The rows of a group lie close to one hidden flat surface of 8 dimensions, which passes through zero. Surfaces can cross.
Some rows, each with its group after it:
[ 17   5 -23  18   2 -21 -21 -23 -10  15 -41  21  13   4 -19  -6  -4 -16
 -17 -19]
q693
[ 12   7  56  60 -25 -15   2  28  12  -3  -1 -13  11 -18  18   4  12  15
  32  -6]
q185
[-14   4 -17  -4  -1  -1  -5   1  -1   7 -13   8   1 -11  -3 -17  -7  19
  -3 -26]
q693
[ 13  -4   9   4  -3  13   4  -8 -18  -4  -4 -18  13  10   3  20  -1 -10
  -4  26]
q786
[-12 -12   5  -8  -2  10  12  11  12  -1  -4  13   2 -14  10  -2  -2   8
  20 -16]
q185
[ 21  -4  14  58  53 -39  -6 -28  -4   7  -2 -16   1   3   7  46  -9 -51
  30  16]
q693
[ -6  15  -6   0  29 -11  -8   8  -4   5  17  -3 -13   5  10  -7   3 -11
  12 -14]
q786
[ 14  15  20  13  -9 -10   6  14  32 -30  48 -28 -11  10   3   9  22   9
  -6  41]
q693
[  3  27  -9   6  -4  15  15 -20  -4   4 -19  14   8 -14   2  -3  26  36
  26  -5]
q185
[  8  -8   2   1 -11  12  12 -12  -5   3 -24   7   8  -4  -7  10   8   4
   7   8]
q185
[  0   3  12   7  -5   0  -1   3 -11  -1  -9 -16   2  -1   0   1  -2  12
   3   3]
q786
[  8  15   3   5 -21  17   7   3 -13  -4 -13 -10  14  -1   0  -2  11  26
  -6  17]
q758
[ 25 -18 -21 -26 -19 -21 -23 -24  17  -2 -17  39   2  24 -35   0  -2 -65
 -54  10]
q758
[  1 -13  19   1 -17  -3  -7  -8   3   4   4  -2   4   3  -2   7  -5 -21
 -11  -1]
q758
[  3 -39  39  36 -27  -1  22  10   6  -2 -44   1  12 -22  -1  23   0  15
  29   4]
q758
[ 30  12  14  27 -12 -19  -9  -3   2  -9  -2 -14   6  16 -11  11  13 -10
 -18  24]
q758
[ 15 -18 -22  -5  11  28  56 -23  40 -32  -8  16  10  -7   5  42  20  19
  22  59]
q185
[  2   9  38   7 -44 -21 -45  13 -11  31  12  23   3   1   5 -16  -6 -51
  -4 -53]
q758
[ -4  10   3  10 -16 -11 -12  10  13  -7  13  -9  -6  -2  -7 -17   4  19
 -10  -9]
q693
[ 11  -9   7   0 -50   7  -4 -10 -29  -7 -52 -20  20   8 -34  -9 -13  36
 -44  15]
q786
[-21  -8  34  26 -47   2  12  22  23 -18  -2 -29  -6 -23   4 -11  -1  68
  15  -3]
q693
[-29  -6  -3  12  50   5  33   2  23 -28  42 -64 -26  -9  17  15 -11  53
  29  37]
q758
[ -9  35 -51 -18  33  -7 -13  -1  10 -12  19 -14 -17  12 -16 -37   4  38
 -34 -12]
q758
[ 28 -24  52  30 -51 -35 -43  11 -39  21 -55  -4  16  17 -35  -5 -18 -44
 -38 -16]
q786
[-35 -12 -11  -6  27 -22 -14   0  42  -6  55 -18 -40  -6   4  -6 -14  -5
   1  -9]
q693
[  4   2  20  18  -5  -5  -5  19  -4   4   5  -9   3  -3   9  -4  -8  -2
   3 -10]
q185
[-11  13 -33  18  36 -13   9 -12  33  -2   0   9  -5 -22  10  -4   4  25
  24 -21]
q693
[-52 -27 -14 -37  -2  -8 -22 -17   6   9   5 -16 -29  -8 -20 -23 -28  17
 -17 -27]
q185
[ 27 -37  40  42  -5 -15  21  15   5   6 -47  34  17 -12   9  23  10 -33
  45   4]
q786
[-45 -11 -22 -35  24   4  -3 -12   3  -3  33 -34 -26  -4   1 -11 -29  20
 -10  -5]
q786
[  9  38 -14   3  22   6   1   2  -8   6  19  10  -4   4  15  -7  13   5
  10 -14]
q786
[-12  -3  14   5 -19   2 -10 -11 -25  12 -28 -22   5   2 -13   2  -7  13
  -3   1]
q185
[  6  -8   7  15 -15 -14   1   4  35  -6   3  12  -3 -10  -2  -2   9   4
   1   3]
q758
[-23 -17  11   4   7  25  27   8 -37   4 -32 -25   8 -13   9   3 -16  56
  23   1]
q786
[  1  -6 -11  -3  -4   0  13 -11  22 -19   1 -16  -4   3 -16   4  -1  22
 -16  32]
q693
[-11  -7   4   1  21  14  19  59  -3   0  22   8   6 -19  45 -10 -16  14
  30 -27]
q185

New rows. What belongs after each?
[  1  23  64  34 -40   3 -15  43 -36  10  14 -40   3  -4  15 -13   2  30
  16  -8]
q693
[-30  -2 -18  -8   8   0  14 -24  61  -8  19  23 -22 -28   1  -2  19  27
  37 -12]
q185
[-24 -12  15  -5  -9 -15  -7   9  25 -13  35 -25 -27  -2  -4 -10  -9   8
 -10   0]
q693
[ -1  32  13 -24  -9  48   1   9 -54  18  27  -7  18   0  34  11   2 -11
  15  -1]
q758
[ -2  29 -11  -3 -23  12  -4 -20  46 -12  66   9  -4  -8  20  16  16 -11
  -1  13]
q786
[  8  12 -14 -24 -19  30   1   6 -36   8 -29   7  16  12  -9 -15   2  21
 -23   0]
q693
[ 21  13  14  57  24 -40  -6 -10  28   9   1  27   2 -15  16  14  14 -35
  35 -18]
q693
[ -8  -7   4  -3 -14   3  -2  -7  19   1  19   8  -2  -7   9  11  -5  -9
  11   2]
q786
[  2  32  -6  25  31  -5   0   2  -3   0   3 -15  -2  -5   9  -4   9  30
  18 -10]
q693
[-28   5   3   9   1  25  31 -33  11   3 -18   3  -8 -32  11  16  26  54
  65   4]
q185
[ 31  -9  26 -27 -17  38  26  11  -1 -13  36   8   8  24  16  33  22 -43
   9  56]
q693
[-10 -17   9   6  -3  11  15  18   0  -4  -4   1   8 -11  16   4  -8  13
  19  -5]
q185
[-31  -8   7  19   5  10   2   4 -31  19 -34 -26   5 -26   8  -8 -23  59
  28 -34]
q693
[  1   9  29 -18 -52  45  11   6 -16   7  28   1  16  -5  25  19   2  -2
   7  12]
q758
[ 15  37  10  34  11 -12  -4 -18  -3  -4  14 -30  -4   4   0  10  27  12
  19  22]
q185
[  1  24 -24  -8  31   2   6 -35   3   0   9 -10 -12   7  -9   3  23  11
   7  19]
q185
[  3  -6 -22  -6  -2 -13 -11 -14  19   4  -7  30  -8  -3 -13  -6   1 -16
 -14 -20]
q693
[ -2   6 -11 -14  30 -11 -19   4 -16  11   4  -5 -12  14  -8 -18  -5 -14
 -14 -19]
q786
[ -5  21 -10  38   0 -24  -5  -4  18 -11 -18 -25  -1 -16  -9 -23  -4  69
  -8 -10]
q693
[ 42   7  -5  14 -18  18  33  33   7 -23 -27  35  35  -2  16   4  14  19
  -6  15]
q185
[-19 -24  10 -10 -12  21  17  -3   7  -4  13  -9  -2 -10  11  14 -11   4
  15  11]
q758
[ 31  -6  -5 -16 -20   0 -15 -46 -26  10 -43  18  18  28 -37  22   8 -48
 -32  26]
q185
[ -6  16 -27  -4  12 -33 -14 -16  80 -14  48  35 -31  -9  -7 -15  21 -18
  -2 -14]
q185
[  4  25  23  -3 -45  14 -19   2 -14   6  29 -19   7   7   7  -4   0   0
 -19   5]
q758
[-14 -29  -9 -12  12  -9   0  -4  14   4 -10  17 -13  -6  -7  -1  -8 -17
   8 -13]
q758
[ 24  14  13   4 -42 -16  -3  -9  72 -20  63  29  -2   8   8  18  27 -47
 -11  26]
q758
[-37 -23 -25 -28  -7   9  -1 -23  24   4  -4  16 -12 -17 -13 -19  -8  22
   3 -27]
q185
[ 19  44 -49  -2  13 -10   5 -32  58 -25  24  18 -12  10 -16  -3  38  13
 -15  28]
q185
[-45 -35  12 -35   8   1  -3   8  11  -5  56 -48 -36   1   2  -1 -28  -5
  -4   8]
q693
[-37 -30  58  11 -52 -12  -5  33  43 -12  44 -38 -26 -25  10 -14  -7  25
  16  -2]
q693
[ -3 -27  15 -14 -45  -8  13  11  64 -36  38   5 -19   1 -10   6   6  -7
 -18  34]
q693
[ 25  17  21  52  18 -26   8  24   2 -14 -27 -25   4   7  -9  -7  15  29
  10  20]
q786
[-19 -18  11 -10   1   0  -1   2   4  -9  20 -27  -7   3  -4   6 -14  -3
  -6  14]
q693
[ -2   5 -20   9  59 -28   2  28  15  -9 -18   7 -19   0  -9 -32   9  23
   9 -20]
q786
[-23 -42 -10 -23  -1  12  22  31   9 -18   4  -9   0  -6  11 -11 -35  20
 -12  -6]
q185
[-37  20  22 -25  -9  11 -31  25 -72  14  19 -83 -18  16  -8 -39 -25  46
 -37 -13]
q693
[ -1  53 -49 -35  -6  52  28 -21   5 -12  34   5  16  -3  16   1  22  47
  -7  20]
q786
[-21  -3  -6   2   0   5   7 -28  28  -2   2  -4 -13 -14  -9   9  15  23
  29   7]
q185
[  5  15  44  16 -33 -38 -50  22   5   5  40 -31 -17  16 -10 -18   0 -26
 -32  -7]
q693
[ 13  -8  12  32 -26 -27  -6  -3  30   8 -31  49  15 -25  -5  -2   9 -16
  19 -39]
q693
[ 19 -19  -6   3   6 -35 -17   0   8  -2 -32  19  -4  14 -25 -11   1 -36
 -27  -8]
q786
[ -1  14  31  37 -39 -28 -31 -23  10  10 -14 -23 -11  -4 -26  -7  12  13
  -5  -5]
q185
[ -4  20  -3 -16   8  -2   2  20  39 -11  52  14 -22  -2  15 -15  19   2
   9  -4]
q693
[-19 -26  -1  11  52 -40  -5  34  24  17  -7  35 -25 -24   9 -33  -1 -21
  44 -61]
q786
[-17 -40  14  -4  23 -26 -18  27 -49  21 -54 -14  -8   9 -26 -25 -30  -9
 -11 -31]
q786
[-50 -56  20 -67 -60  41 -15 -18 -26  13  39 -25  -7   1   4  23 -49 -38
 -23   6]
q758
[-51 -34 -21 -26  42   8  16  -1 -16   5 -16 -31 -19 -13  -9 -11 -34  40
  14 -10]
q758
[  4  25   8  29  80 -43 -17  36  -2  14  29  -8 -26   1  17 -24   8 -24
  36 -31]
q786
